Every row belongs to one group in each of 4 separate groupings. Each group adds its own fixed numbers to the row, and there is some noise. The rows also spread widely along 15 directions, which tell nothing about the answers.
Some rows, each with its group in each grouping after it:
-3	-3	-11	2	-3	-7	-1	-9	7	3	-12	6	21	0	-15	-8	-5	-3	7	-9	3	-12	-5	-3	1	15	-2	-4	-5	11	-4	-8	-10	-2	-9	-6	24	-2 -> (1) k_987 (2) k_913
-15	18	26	-14	0	15	-13	2	-7	-17	-20	-3	7	-14	11	-16	11	-9	-3	6	16	22	-21	10	-1	-6	19	16	4	-17	6	-7	-7	-11	4	15	-18	15 -> (1) k_443 (1) k_613
12	-24	-23	-11	4	-21	42	-12	7	12	20	4	4	42	-7	17	10	24	-14	18	-28	7	12	18	28	8	-5	11	-4	23	-15	-4	-16	-16	14	24	-12	-14 -> (0) k_273 (0) k_314
-23	-16	8	-15	0	-18	11	6	-3	3	-11	-1	12	9	-17	-20	-9	2	-1	-2	1	1	-9	5	17	-7	13	-2	20	19	-19	1	-6	9	-3	7	-10	-3 -> (2) k_231 (1) k_314
6	3	10	21	11	15	-11	3	-4	14	6	1	19	-3	-2	-5	-3	-10	16	4	-2	-27	-5	-8	-10	-3	7	-3	1	2	15	4	5	18	-1	-4	4	14 -> (3) k_989 (4) k_913
-1	33	12	11	1	18	-3	-12	25	-1	1	16	-6	-27	19	3	47	11	0	-23	-22	-12	-10	3	12	0	-4	1	-2	-15	13	-11	2	0	-9	4	8	6 -> (2) k_443 (2) k_613
-13	5	-8	-6	-6	-12	8	-10	1	-9	-11	9	28	-5	-10	-5	-11	-17	18	6	28	2	-4	-7	-6	17	12	-1	-9	4	2	-18	-22	-7	-18	-10	23	-11 -> (3) k_231 (4) k_314
13	-4	15	2	-2	-6	13	6	-32	-13	-12	5	-7	-1	17	4	24	-9	-3	13	8	11	-4	26	15	10	20	23	6	-1	-6	-10	-2	-11	-4	20	-16	-5 -> (0) k_273 (0) k_613
-7	-7	-22	8	9	-18	21	-12	-8	6	8	17	18	11	-18	4	-8	-8	5	10	11	-17	14	-2	-14	22	2	4	3	7	1	-14	12	-1	-6	-15	19	-10 -> (1) k_987 (3) k_913
-3	-9	20	-14	-5	1	14	2	-2	-13	22	23	-45	-11	15	34	23	-7	-12	9	0	5	7	-1	13	-7	11	5	5	10	17	-14	-2	-8	-3	-21	-7	-16 -> (2) k_823 (3) k_613
13	30	23	-12	-8	26	-29	-15	1	2	-28	-27	10	-9	26	-13	6	-15	10	0	7	3	-11	12	3	-9	-4	-1	-6	-18	21	-3	-19	-9	-2	9	-14	6 -> (1) k_989 (1) k_913
14	23	16	-2	-7	-4	-31	7	-11	-1	-11	-18	-5	0	4	-23	-12	-3	2	-20	0	-1	-5	-1	-8	-7	-21	-1	-13	-11	-17	8	-1	15	-2	-7	10	11 -> (1) k_823 (3) k_613
5	8	-2	-17	1	7	-3	-11	12	-6	21	4	3	2	4	26	-13	-2	-10	22	2	3	12	-2	-12	2	-5	16	-1	3	24	-15	-2	-19	4	-17	-7	9 -> (0) k_443 (2) k_613
19	-33	25	14	-23	5	-2	35	-7	-11	8	19	0	-9	2	5	4	-4	-20	-15	-15	16	-5	-9	14	-17	20	7	12	13	-15	-9	-16	-13	18	7	-4	-2 -> (2) k_443 (3) k_613
-18	12	13	-4	19	19	-16	-12	14	-9	12	19	12	-11	-7	8	-7	6	-15	7	0	-4	-18	6	-13	-2	9	19	5	2	16	-13	9	8	-5	-23	-2	30 -> (2) k_443 (3) k_613
-11	16	-10	-4	7	12	-1	-15	15	6	-4	3	3	0	-4	-7	14	7	-1	-8	-14	-3	-6	2	5	-3	-12	-6	-9	-6	11	5	-11	3	-1	-10	7	-3 -> (0) k_443 (3) k_913
-1	3	5	10	1	7	27	12	-25	-10	14	14	-5	-7	15	17	23	-32	12	28	27	-10	17	-5	-8	9	18	9	13	-12	33	-17	14	-15	-4	0	-12	-16 -> (1) k_231 (0) k_613
-12	-6	12	4	-15	-35	13	17	-16	-13	8	14	-7	1	-10	-19	8	2	4	-18	-4	-6	7	-17	-8	5	13	-1	11	-1	-30	-3	11	2	14	4	10	-10 -> (0) k_443 (0) k_314
-9	3	-12	-3	-1	13	12	8	-2	2	-6	4	14	5	-3	-8	-9	-15	-8	18	11	30	-3	-1	5	-24	6	-4	-5	-3	23	-4	-20	2	-5	-16	-4	-11 -> (0) k_987 (3) k_314
-7	-24	9	4	1	-3	15	30	-2	-2	25	11	8	5	-14	6	6	5	2	12	-4	-4	-1	-16	3	-1	20	7	10	16	-6	7	-1	-4	16	19	-13	10 -> (3) k_443 (0) k_613
0	-3	-13	-8	15	-10	20	4	-10	1	-1	-7	-3	20	-1	7	18	4	7	25	4	0	0	18	18	18	-3	16	-3	5	-10	11	0	-16	0	39	-12	1 -> (1) k_231 (0) k_314
-9	21	16	-20	0	-17	-11	-6	0	-3	1	-9	-4	-6	0	-5	4	5	10	-5	6	-9	7	-6	-14	4	-8	7	10	-5	-7	-1	16	-4	1	-5	2	10 -> (1) k_273 (3) k_913
-9	7	1	-16	16	-1	-23	-15	5	4	-8	-13	-16	15	-16	-14	-2	15	3	-9	-11	-29	-15	14	1	21	-17	3	-1	1	-20	21	12	5	4	14	1	28 -> (1) k_443 (2) k_314
-1	-15	10	9	16	11	0	14	-6	2	2	2	16	3	-7	1	11	-4	8	20	2	-21	-12	7	1	17	26	16	15	9	5	9	12	-11	4	36	-17	31 -> (0) k_987 (3) k_314
15	15	-1	-3	7	5	-29	-12	-10	-5	-11	-8	0	-6	8	4	-2	-3	5	1	7	-18	-3	19	-12	32	-15	19	0	-13	-1	2	12	-20	-8	9	6	21 -> (0) k_273 (1) k_613
30	1	7	33	10	-21	12	-2	2	16	20	18	27	8	2	4	-4	22	-14	-7	-32	-4	1	8	10	-15	-3	20	-6	16	-28	-15	4	29	-7	5	11	6 -> (3) k_989 (4) k_613
7	14	-4	16	2	13	10	13	-8	1	-3	8	20	2	10	-8	14	-3	-4	5	1	22	-9	4	6	-13	6	6	-19	-10	12	-7	-12	8	-6	1	3	-3 -> (2) k_273 (0) k_613
1	10	-7	-8	-8	7	-8	7	-1	0	-5	-9	2	5	-2	-8	-13	-13	3	3	10	14	4	-9	-1	-10	-19	-7	-10	-13	4	3	-14	-7	2	-9	6	-8 -> (1) k_231 (4) k_613
-6	0	9	-13	5	0	-5	1	-23	5	-9	-10	5	-3	-7	-4	-4	-21	27	9	25	-35	1	7	-7	20	8	-1	15	8	12	5	10	7	-18	-9	-8	4 -> (0) k_273 (3) k_613
-5	-13	-2	-23	3	9	14	7	-29	2	-6	-21	3	30	-6	0	-3	-33	32	39	39	-24	3	4	-5	30	19	-7	-5	6	26	11	-7	-11	1	14	-20	-2 -> (1) k_987 (0) k_613
16	-2	1	16	-4	-3	-9	5	22	3	15	15	17	-7	0	8	-3	24	-24	-12	-31	15	-5	-6	10	-19	-11	14	-1	14	-15	-11	-6	0	3	-4	16	9 -> (2) k_987 (0) k_913
10	0	-4	-3	13	13	2	10	12	15	6	-6	2	-8	6	17	13	13	-10	17	-18	11	-3	15	27	-12	-11	20	12	7	3	10	-7	-13	-3	31	-21	11 -> (3) k_443 (1) k_613
-4	-9	-8	0	12	31	-24	1	-8	12	-15	-3	-30	-6	-10	-10	0	-9	-7	-5	-12	-19	-11	18	20	-6	-18	-10	23	-3	12	23	6	4	-5	-9	-11	7 -> (0) k_443 (2) k_314
10	1	-11	-1	-13	-22	-6	13	-14	3	0	-8	9	-5	-9	-5	-12	-8	15	-5	9	-13	20	-14	-14	13	-13	1	11	1	-12	1	10	-12	-1	-2	18	-9 -> (2) k_443 (0) k_913
7	15	-19	-13	-6	-17	16	-8	-16	-4	-5	-6	13	9	5	1	-7	-13	8	21	22	16	14	7	-5	9	-4	9	-11	-6	9	-14	-11	-13	-12	-8	7	-19 -> (0) k_273 (0) k_314
-4	5	-8	4	1	-5	8	12	-13	-4	14	12	3	-14	-2	9	4	-11	-4	15	11	3	19	-4	-14	7	-2	18	27	-15	9	-12	28	-24	5	1	-7	1 -> (2) k_443 (0) k_613

New rows. What belongs after each?
-7	18	21	-5	-4	15	-17	6	8	-7	-7	0	-11	-21	8	-9	17	-5	12	-11	3	-7	-15	-7	4	-5	7	-7	-3	-6	12	4	-11	1	-6	0	4	8 -> (3) k_443 (2) k_314
23	-8	-1	13	17	-6	6	-10	-2	22	2	1	17	8	-1	9	-6	5	5	9	-11	-30	-6	21	19	5	1	13	-2	29	-5	-6	0	22	-25	10	3	8 -> (1) k_989 (2) k_314
4	28	2	-5	-12	7	0	-21	2	-1	-6	3	-11	3	12	-12	11	-7	-7	-20	-9	0	9	4	-2	-6	-17	-12	-6	-22	13	-15	-5	3	1	-27	7	-19 -> (2) k_443 (2) k_613
2	-5	4	-15	0	11	-4	13	20	2	21	2	2	0	1	24	-11	3	-10	19	0	17	-3	-12	7	-17	-3	8	-8	15	15	-2	-17	-8	-1	-8	-3	10 -> (1) k_987 (3) k_613
4	0	-4	1	3	0	3	12	-14	8	-6	-3	2	3	-4	-10	-2	-6	-5	5	1	14	0	9	11	-9	-8	3	-1	-2	-5	6	-7	6	-5	3	-7	-4 -> (3) k_823 (3) k_613
-13	6	-6	1	5	11	-2	4	-27	0	-19	2	-22	-10	3	-15	21	-20	6	-4	13	-6	0	14	3	13	-7	-4	16	-28	7	8	18	-10	-2	4	-5	-10 -> (1) k_273 (1) k_613
-18	-9	5	1	6	7	10	10	2	7	18	9	1	15	-18	-12	-1	2	-4	-2	-13	-11	0	-12	-4	-13	5	-11	11	-1	5	7	10	12	20	-7	-11	6 -> (2) k_443 (4) k_613
-6	14	-7	2	10	14	-4	4	0	12	0	-2	-10	-6	2	-9	3	-4	-3	-1	-5	0	0	0	3	-18	-14	-4	5	-12	13	7	5	9	-4	-7	0	-2 -> (1) k_443 (1) k_314
-5	-13	7	-1	8	0	20	3	4	2	4	15	-1	-8	-2	11	25	3	-3	10	-9	-7	-4	12	21	4	20	14	24	15	2	-7	6	-11	-2	22	-16	4 -> (2) k_443 (2) k_314
8	6	-10	-5	12	3	0	-20	7	2	5	-1	-26	19	2	12	19	14	1	1	-18	-11	-2	10	5	19	-19	1	-23	-6	-7	14	-7	-10	10	11	11	0 -> (3) k_443 (4) k_913
-3	20	29	-18	2	-5	-28	-3	19	-11	14	-10	0	-8	2	8	6	16	13	-5	-4	-24	-5	-15	-21	12	1	13	-5	6	-5	7	6	-7	9	7	4	35 -> (0) k_443 (3) k_913
14	-5	-8	16	1	1	14	3	-17	-1	9	12	-32	12	10	11	27	-8	3	-6	-6	-21	3	5	16	17	-14	-7	-15	-5	-2	4	-1	2	-4	0	14	-23 -> (1) k_231 (0) k_613
15	12	16	-12	-4	5	-8	-17	0	18	-17	-26	18	0	10	-8	6	-4	12	-1	-6	-18	-5	25	27	0	-8	3	18	8	1	-7	-11	2	-15	20	-24	2 -> (1) k_989 (0) k_613
-25	-13	-5	-42	-8	-8	7	-9	28	-10	16	6	-16	11	-18	17	1	12	-1	6	0	0	-2	-11	7	16	-1	-5	-7	18	1	1	-19	-22	11	-8	3	0 -> (2) k_443 (2) k_613
-19	3	-18	3	13	3	9	12	8	9	12	-1	18	12	-17	-8	1	0	13	8	4	-15	2	-14	-10	13	-9	-5	-5	-8	6	13	10	-4	8	13	4	9 -> (1) k_231 (1) k_613
14	-4	0	-6	3	-3	2	-20	-3	3	11	-1	2	28	-4	1	-18	1	-11	4	-11	-10	4	11	-3	3	-6	3	-13	11	2	-7	-11	7	5	-16	0	1 -> (0) k_823 (3) k_314
3	18	-2	-14	13	-10	-4	7	-3	15	21	-25	-1	15	-4	3	-6	8	12	16	-1	-23	17	-4	-12	5	-23	10	6	-2	-2	15	22	3	4	13	-11	17 -> (1) k_443 (0) k_613
-13	13	15	-8	7	-4	-16	-17	10	-6	8	9	-29	-11	3	1	9	14	-8	-16	-18	-22	-3	3	-4	3	-10	5	14	-4	-6	-1	17	3	1	-13	5	12 -> (0) k_443 (1) k_314
-1	4	-10	14	-3	10	2	6	-10	2	-10	9	14	-9	0	-15	1	-10	-9	-1	2	18	-4	4	5	-13	0	2	8	-12	8	-11	-5	-2	-5	-7	3	-8 -> (1) k_273 (0) k_314
-11	3	-1	0	-7	17	-5	22	20	-3	-4	9	16	-22	-4	-8	3	1	-4	-1	-3	27	-16	-17	10	-24	9	-1	-5	2	13	1	-24	-6	-1	1	4	6 -> (0) k_443 (2) k_314
13	28	6	8	-10	15	14	11	-24	14	-14	-16	1	-3	22	-23	19	-30	11	0	7	5	20	3	3	-26	-6	-12	16	-33	27	-5	5	0	0	0	-20	-25 -> (1) k_273 (3) k_314
-12	16	-15	12	12	18	-4	6	9	6	-5	11	-16	-19	1	-1	29	-3	5	-8	-4	-7	-8	2	15	1	-17	-8	1	-14	11	11	5	0	-18	0	13	-2 -> (2) k_231 (3) k_314
-9	8	-8	6	-1	5	-12	16	5	-2	17	7	-8	-8	-8	-1	-5	0	-7	-2	-4	4	7	-17	-10	-6	-25	-2	10	-18	2	7	13	-10	10	-11	4	5 -> (3) k_231 (0) k_613
-19	5	9	5	22	-31	5	-2	-14	10	24	14	0	16	-22	-17	-21	14	-6	-6	-11	-28	6	-4	-21	-12	-1	4	14	12	-17	1	39	47	-3	-37	7	13 -> (0) k_273 (3) k_314
-3	10	20	-8	0	-9	12	-3	3	-9	-1	-2	34	13	6	-5	0	2	10	10	8	0	-11	0	-1	4	23	11	-20	14	0	-13	-22	8	-4	8	-2	7 -> (0) k_231 (1) k_613
-20	-6	9	1	-4	-6	3	10	-9	1	0	11	-2	-23	-8	-9	10	-6	3	-7	-1	-8	6	-8	4	-10	7	-3	37	2	4	-3	15	-1	-1	-13	-7	-7 -> (0) k_273 (0) k_913
13	9	11	4	-15	10	0	-8	-16	1	-8	-6	7	19	10	-21	-5	-14	-2	-10	-2	2	1	0	-4	-17	0	-16	-15	-9	13	-11	-21	14	9	-27	3	-21 -> (1) k_273 (0) k_913
-5	1	18	-18	-5	7	3	0	10	-3	4	3	-9	-20	8	14	13	-8	5	9	2	-5	2	-2	13	-8	13	3	19	13	21	-10	-9	-14	-7	-3	-14	-1 -> (0) k_443 (2) k_314
-8	13	18	-3	3	2	-14	4	5	1	-3	-3	11	-11	3	-10	7	6	4	2	-3	1	-11	0	2	-9	5	7	6	0	1	2	2	5	1	7	-7	18 -> (2) k_989 (0) k_913
16	1	0	-2	9	0	-29	-5	-3	4	7	-5	6	-13	0	17	-20	8	-13	11	-7	-7	5	13	-6	0	-19	28	25	10	-1	-4	17	-13	-4	-7	-5	24 -> (0) k_273 (0) k_913
-18	2	-21	-9	14	7	20	-1	-13	7	3	5	1	-2	-5	10	3	-14	4	31	21	6	7	5	3	-4	1	1	10	2	33	-3	6	0	-14	-22	-7	-14 -> (2) k_273 (0) k_913
-1	4	1	5	-2	-2	-5	-1	-2	-4	-7	2	-4	12	0	-15	13	7	-5	-16	-15	-4	-7	8	7	9	-10	0	-6	-11	-18	8	-4	-4	11	13	3	0 -> (0) k_231 (1) k_613
2	7	11	-15	-12	-23	18	4	-3	9	8	-11	21	16	0	-12	-18	-3	4	1	1	5	19	-16	-9	-25	5	-6	-1	13	1	-12	-11	16	7	-19	-1	-20 -> (2) k_443 (1) k_913
-8	15	-7	2	14	25	-12	13	9	25	-1	-26	23	5	-10	-21	16	5	32	0	-8	-32	-11	-12	1	2	-10	-18	-7	-2	20	34	-3	12	1	20	-6	22 -> (0) k_273 (0) k_913
